All groups share one centre, and each spreads out both ways along 13 directions, with some noise.
Known rows, each followed by its group:
[ -1   1  17  16  34   9   8  -4  16  18   9  19  17  -8  13  12 -16] | k_235
[-14   5 -17   7  -9 -33  12  -6 -10 -13 -13  39 -26   0  -7 -28   9] | k_235
[  4   5  -8 -12 -13  -2  61 -16  -1   0  -5  -3  10  10  -9  12 -15] | k_423
[ 25  18  20  23  37  27  16 -40  13 -33   2  17   8 -17   8  24   3] | k_235
[  3  17  12   6   6  -5  25   9 -11 -25   6   3  19  -5 -10   2  -3] | k_265
[ 11   0  -1  -8  -7  -8  -4   5   3 -15  12  -1   7  16   0  13  -1] | k_265
[ -4   5  -4   2 -10  30  15   0  -5   0  12  14 -15   7 -16   3  -3] | k_423
[ -5  -5  17  -1   5  -3   2 -27 -10   7 -12  -3   3  35 -17  17 -27] | k_235
[-12 -30 -10 -29  -4   1   5  12 -25 -26 -11  12  39  25   2  -5 -26] | k_265
[-13  -5 -15 -22 -13   3   2 -36  -7  -8  -4  -7   9  -2 -18   7  14] | k_423
[ -9   5  23   2 -11  -3   9  -8 -12 -32  -3  10  -8   4 -20 -15 -12] | k_265
[ 16 -12  27  -4  15  15   7 -37  -8   2   5  11  59  17  -5  13 -22] | k_265
[ 22 -27   2  -6 -38 -39  42 -31   6 -16 -13 -28  23  -3   1  10 -10] | k_236
[-11  12  -4  10  10 -29  38  -3  24  12  -5  24  15 -13  -3  35  12] | k_236
[  4  -3  19   6  18   7 -22 -21  -2 -16   6  -6  48 -36   4  -3   9] | k_423
[-19  -2 -32   6   2 -30 -21 -11 -21  19  22   4 -25  23  14  26  33] | k_235
[  2 -10   4 -18   9   7   2 -21  11  -4  -8  18  14   4   5   0   0] | k_235
[ 13  11   5 -38  11  17  17  -4  18 -21 -38 -23 -10  14  -4  -1 -14] | k_423
[-15  -7 -26  18  15 -13  -8 -14  17  17 -30  16 -14   6   2   6 -16] | k_265
[  2 -22  16 -13 -28 -19  61  -3  43  46  -7 -19   6 -10   0  36   1] | k_236
[ 31  19  -9  11 -11  18  10  15 -22   6   8 -15   7  15 -16   6   0] | k_235
[  7  10  39   8 -10   9  34   9 -26 -32  -6  21  32 -37 -30  -7  13] | k_423
[-13  -9  16 -10   4  13 -22  12  -6  14  -8  26   1 -19  -2 -31  16] | k_236
[  4 -16  15  -9   8  28  -8  -6  -6  -1   6   4 -14  10   9   2   1] | k_265
[ 22  -3 -27   5 -16   9  -5 -21  24  23  12  -6  -4  -5   3  19  18] | k_265
[  4 -10   0 -12  -7  12   9 -39  18  -8   8 -25  14 -22   8  15  16] | k_235
[  2  18 -12  -6  -6  -4   1  -2 -17   5  -5 -28   1  -8 -22  15  27] | k_265
[-13   9  23  -1  26  30   6  16   5  10 -13  30  17 -38   3 -25   3] | k_265
[-17 -17 -21  16  16 -20 -23 -26 -10  -9 -12   6 -24   4  25 -19 -20] | k_423
[ -7   5 -26  13   7  -2 -11  -5  -5  28  -9  14   9  33 -23  24 -19] | k_423
[  8 -20  -7   2 -14 -12   5 -25 -16  -1 -19  12  11  20   2   8  -9] | k_236
[ -9  -9  -2  25 -26  -9 -26  -1   1 -20   1   7   4 -22 -26   2  11] | k_236
[ 16  24 -31 -13  -1 -15  56 -11   3   2 -27  -9 -17  26  -7  36   0] | k_236
[  3 -12   6  -9   3  10  33  -5  -5  61 -25  36 -35  22   6  -4   8] | k_236
[-13  16 -20  -8   0  -7  11  27   2  12 -18  -9  26 -36 -18   0  22] | k_265
[ -8  -7 -11  12  -6 -26  -2  17 -20  31  -4  45   7  24  -8   4   2] | k_423
[-18 -11  22 -27  -7  22 -34   9  -3  -6 -15  13 -56  28 -18 -13   2] | k_423
[-23  -7  -7   0 -20   5  13 -11 -13  10   8  15  48   7 -40  20 -11] | k_423
[ -8  -8 -23  -7 -19  12  33  -3  11  -3   0  -2   2  -4  -7  15 -11] | k_265
[ 10  -6 -34  40  -4  12  36  -1  15  17  -2  40 -14 -39  25 -19  -4] | k_236
[ -6   5  -7  -5   3 -21 -25  16  -7  -5 -26   7   6   5  -7 -10   4] | k_265
[ 20  -5   8 -33   4   1  -7  14  15  44 -32  -9 -24  18   3  15  25] | k_236
[  5   6 -32 -28  12   7  15  -9  10  22   2  23  -5  45  14  -1  -9] | k_423
[ 31 -18  67 -30  10  39 -10 -30  18 -18   3 -22 -21   3  24  -1  -1] | k_236
[  3   0 -14   0  -5   2   8  -3  -8  21  15   8   9   8   2  13   9] | k_235
[-17  17   5  12  -1   4  27 -32  28 -12  -1  22 -18 -36 -12  -6  13] | k_235
[  4  12   0   4   4   5  23 -13  11  -1  16  29   5  -5  -1  -1   3] | k_235
[ -3  25 -15   2   2  53 -12 -32  34 -34   3   6 -22 -22 -23  -3   6] | k_235
[-18  -1  12 -17  12   0 -10 -10   1  -1 -12 -15  -6  -1  -2  -4   0] | k_236
[-36  16  15 -32  32  33  -7  28  46  -1   6  14 -10  -3  -6  35  19] | k_236
[ -7 -14  12   1   0   0   7 -18 -10 -18 -19  -7 -20 -13   9 -21 -11] | k_423
[ 16  27   7   1  -6  40   1  -4  -7   9 -13  37  -1  11 -45 -22   0] | k_235
[ -3   9   2  21  15  45  15  -3   2  32   1  13  -8 -23  -8  -7  -5] | k_265
[ -1  39 -11  28  15  -4  15 -39  13  -7  -1   3  16 -39 -21  -7   4] | k_235
[ -7  -5  -2   4   8  -6 -56  31  12   8  -7  -7 -16  -4   4  -5   9] | k_236
[ 10  -9  -2 -10  -8  16   7 -12  -6   0   3   2  -2  17   4  -1 -10] | k_235
[ 10   7   8   4  -7   4  34   1  -2 -10 -10  -7 -10 -15   1  -7  -3] | k_423
[-14  -3 -13   0 -10  -7   2 -16  -4  17   4  -6 -10  -1  -4   0   6] | k_235
[ 22  -7  32  -3  24  13 -35  -1  10 -25   3  17  15  -6  12  18  34] | k_423
[-13   5 -14 -13  21   5  -3  43 -41   4 -28  29   6  -2   0 -16   6] | k_265
[ 18   7   1  -7  11  15  24  21  26 -15  36  24  32   5  15  11  -1] | k_423
[  2  -6  -8  -6 -10   0 -32  32   5   9 -15 -13 -18   1   0  -8  10] | k_236
[-12  13 -40  27  -6 -12  -5   4  22  16 -10  -4  -8 -19  -8  -3  -8] | k_265
[ -4  11  18  -8   1  33   5  44  -4   3  29  10 -13  -1   6 -33 -12] | k_236

New rows, each followed by its group:
[  8  12  -8 -23  -5  15   9   6  16  -5 -16 -16   1   3 -13  11   0] | k_423
[ -8 -24  30  22  -1   4  13 -11 -15   5  16  22 -20   5  14  -8 -22] | k_423
[ -4 -14  13  24 -15  11  10 -14  -9  33   9   0 -26   4 -10  16  -3] | k_423
[-15 -14   1  20 -42 -24  15  10   7  28  22 -21 -10 -21 -10  26  21] | k_423
[  8  22  -2 -39  -8  10   6  20  30 -25 -10 -29  -5  -4 -12   9  18] | k_423
[ -8   9 -32 -26  -4  -4  16 -28  10 -11  31  -8 -34   4  33 -30   8] | k_423
[ -2  -9 -12  10   5 -15   6   7 -19  22 -11  27 -19   4  10  -6  12] | k_235
[ -7  -6  -3 -27 -15 -23  25  -1  -3 -15  19   8   6 -12  21 -31  13] | k_423
[ 38  32  28   0   9 -15  18  -4  -1 -19 -32 -21  11  -1 -20  13  13] | k_423
[ 22   4  36  -1  13  16  -8  45  26  -7 -35  -9 -26   1   5   4  -6] | k_423
[  5   2  -9  -9  -1  33  -1 -13  20  40 -23 -27 -13  26 -17  28 -19] | k_423
[ -6   2  40 -14   3 -10  -1  15 -23 -22  -4 -19  10  17 -16   5  -3] | k_265
[-29  -2  -5  -3  12  10  10 -19 -10   1 -34   8 -16 -21  -7  -8  -1] | k_265
[ -6  20  -9  13   9 -24  16  -3 -11 -24  -9 -25  10  -4 -12  16  -5] | k_265
[ -3  -3 -13   2 -19  -2  16  16   3  35  19  13  28   6 -15  19   6] | k_423
[  1   4 -25   9   7   1  -8  -6   4  15  -3   1  -6   3   6   7   3] | k_423
[ -6  -7  13  21 -27 -17 -14 -24  -7 -10   5 -27 -21 -34 -12  20  38] | k_423
[-17  -2 -25  10  -5 -21   6   6 -21 -15   6   5  20   3  -5 -11 -19] | k_236
[ 34   2  10  -4  -7  39  -7  11  -8 -30 -42  -8  -6 -19 -16   2  13] | k_235
[  0  -9  -3 -19  -8  13  41  -3   0  14 -19   4   1   5  -3   4 -12] | k_423
[ -1  10 -22  15 -15 -16  55  -9 -15   2 -12  39  -8  18 -18  -7 -31] | k_235
[  2   8  -4 -17   0   0 -32  -4   8  -4  21  11 -17  24  -4  11  26] | k_423
[ 13  22   7  -9 -14   9   4  12  -9   8   7  14  39 -20 -37  14  43] | k_423
[  8   9 -29  38  24  11   6 -17   0  -4  -9   8   4  -4   5  18 -23] | k_423
[  7 -17  -1  19  -4   2  -8  -9  18 -10 -12   6 -18 -17  13  -4   0] | k_236
[-24 -27   5  -8  -5  -5 -10 -24  -7   2   8   9  -2  28  -2   4 -23] | k_423
[-16   7 -24  21   3  11 -33 -25   4 -40  -3   2   3 -18 -15  16   3] | k_236
[-10   0  16  14  -8  16  -7  13 -12  -9 -13   3 -21 -19 -19 -14  -1] | k_423
[ 10 -18  20  -4   8  15  -9  -1 -20  -1  -2  52   2 -10  15  -7  31] | k_423
[ -8   7 -31   5  17  -9   4  15  -6 -13 -29  20  -3  21   3 -23 -39] | k_423
[ -9 -23  -9 -33  19 -16  -5  11  14  -3 -29   4 -15  14  31  17  12] | k_265
[-17 -34   3  17   8   6 -10  18  10  -1  -5   5  -2 -15  23  -1 -23] | k_423
[  1  18 -42  -3  10  16  -9 -19 -13  11 -35  15 -13  20 -29  17   5] | k_423
[-15  10  16   1  11  -3  29  -3  -4  23  14  10   9   4  -3   4  -8] | k_236
[ -5 -14  50  11  -2   3  -4 -32 -27  17 -22  -4   6  10 -30   0 -18] | k_423
[-10 -21  17   0  12  12   3   1  10  23   3  13   3 -27  26 -32  -9] | k_236
[ 27  -2  22 -11  40  -2 -28  13   6 -16  -4  -3  -6  13  47 -16  -1] | k_236
[-16  -6  27 -23 -23  -8  -2 -45 -22 -23   1 -14 -16  -3 -22 -11  19] | k_423
[  3 -16  -5  -9 -11  -1   0   8  -4  16   6   3  38  -3   8 -11  -8] | k_236
[ -3  -7   7 -25   2  26 -40 -14   7  -3 -20 -15 -33   0  -6 -11  12] | k_423
[-30   9  14   1  -3   7  15  32  -8   2  35  10  18   3 -17  -8 -13] | k_236
[  5   9  -3  -7 -11  -6  -3 -23  -5  21  -6 -18 -13  -9 -17   3  26] | k_423
[-16 -24   0   7  -9 -27  18 -21 -24  -7  26  38 -17   8  26 -19  -5] | k_423
[-26 -17  -7  26  -1  -4   8 -12 -18  -2   6  23 -25   4  16 -17 -28] | k_423
[ 15  12  13  14  19   8 -22   6  38  12   5  -4  -4 -11  10  10  13] | k_265
[-19   6 -20   3   1  -8   8 -18  28  -5  32  10   0 -21  16 -12   5] | k_235
[-43  -4 -73  -7  18 -18 -36   5  21  20  -2  18  -3  -1  18   2   7] | k_235
[  2   1  24   6  12 -14 -18   3  -9 -26  11  30  35  19 -10   5  -6] | k_423
[-22  11  17  13   6 -12   5  -2  25  -2  10  19 -12 -30   2 -29  -3] | k_235
[ 23  24 -69  -2  26 -11  -2 -19   3  35 -35   6  13  20   9   9   1] | k_423
[ -2  -4  -2 -25 -26  16  17 -15  19   8 -10 -24  21  -8 -24  18  -4] | k_235
[ -9 -15   6  12  -4  17  -4  37  13  -5 -15   0  -5 -19  -2   3  -9] | k_423
[-18 -17   3 -13 -35 -10 -20  29  24  46 -31 -10 -30 -10 -32  13  31] | k_236
[ 30  16  20 -20   9  -3   7  10  -3  -1 -30   3   4   9  -9  -3  20] | k_423
[ 27  29   8  -7  41  12   7 -16 -17  -8  -9   3 -20  29  17   6   2] | k_236
[ 14  -4  55   4  39 -12  -2   0 -10 -19 -13  15  13  15  16  29   7] | k_235
[-22 -28  10  35  10 -30 -35 -36 -14  -1  13   3 -12   5  25 -16 -26] | k_423
[-32  14 -46 -11  36  24  10 -20  19   1 -10 -19   7 -14   5  20 -15] | k_236
[ -4  22   1  15  -2   2  23   4  -7  16  14  -8   2  -7 -15   2   0] | k_236
[ -6 -27  10 -15 -26   9   4 -10  -7   4  -8  14   5  -1 -13 -13  -1] | k_236
[  3  -2  33  20 -15   1  26  -2  -7  -7   9 -12  -8  -8 -11   6 -13] | k_423
[  2 -11  11 -18  -4   4   8 -15   5  -9  -8  13  11   7   1  -7 -11] | k_235
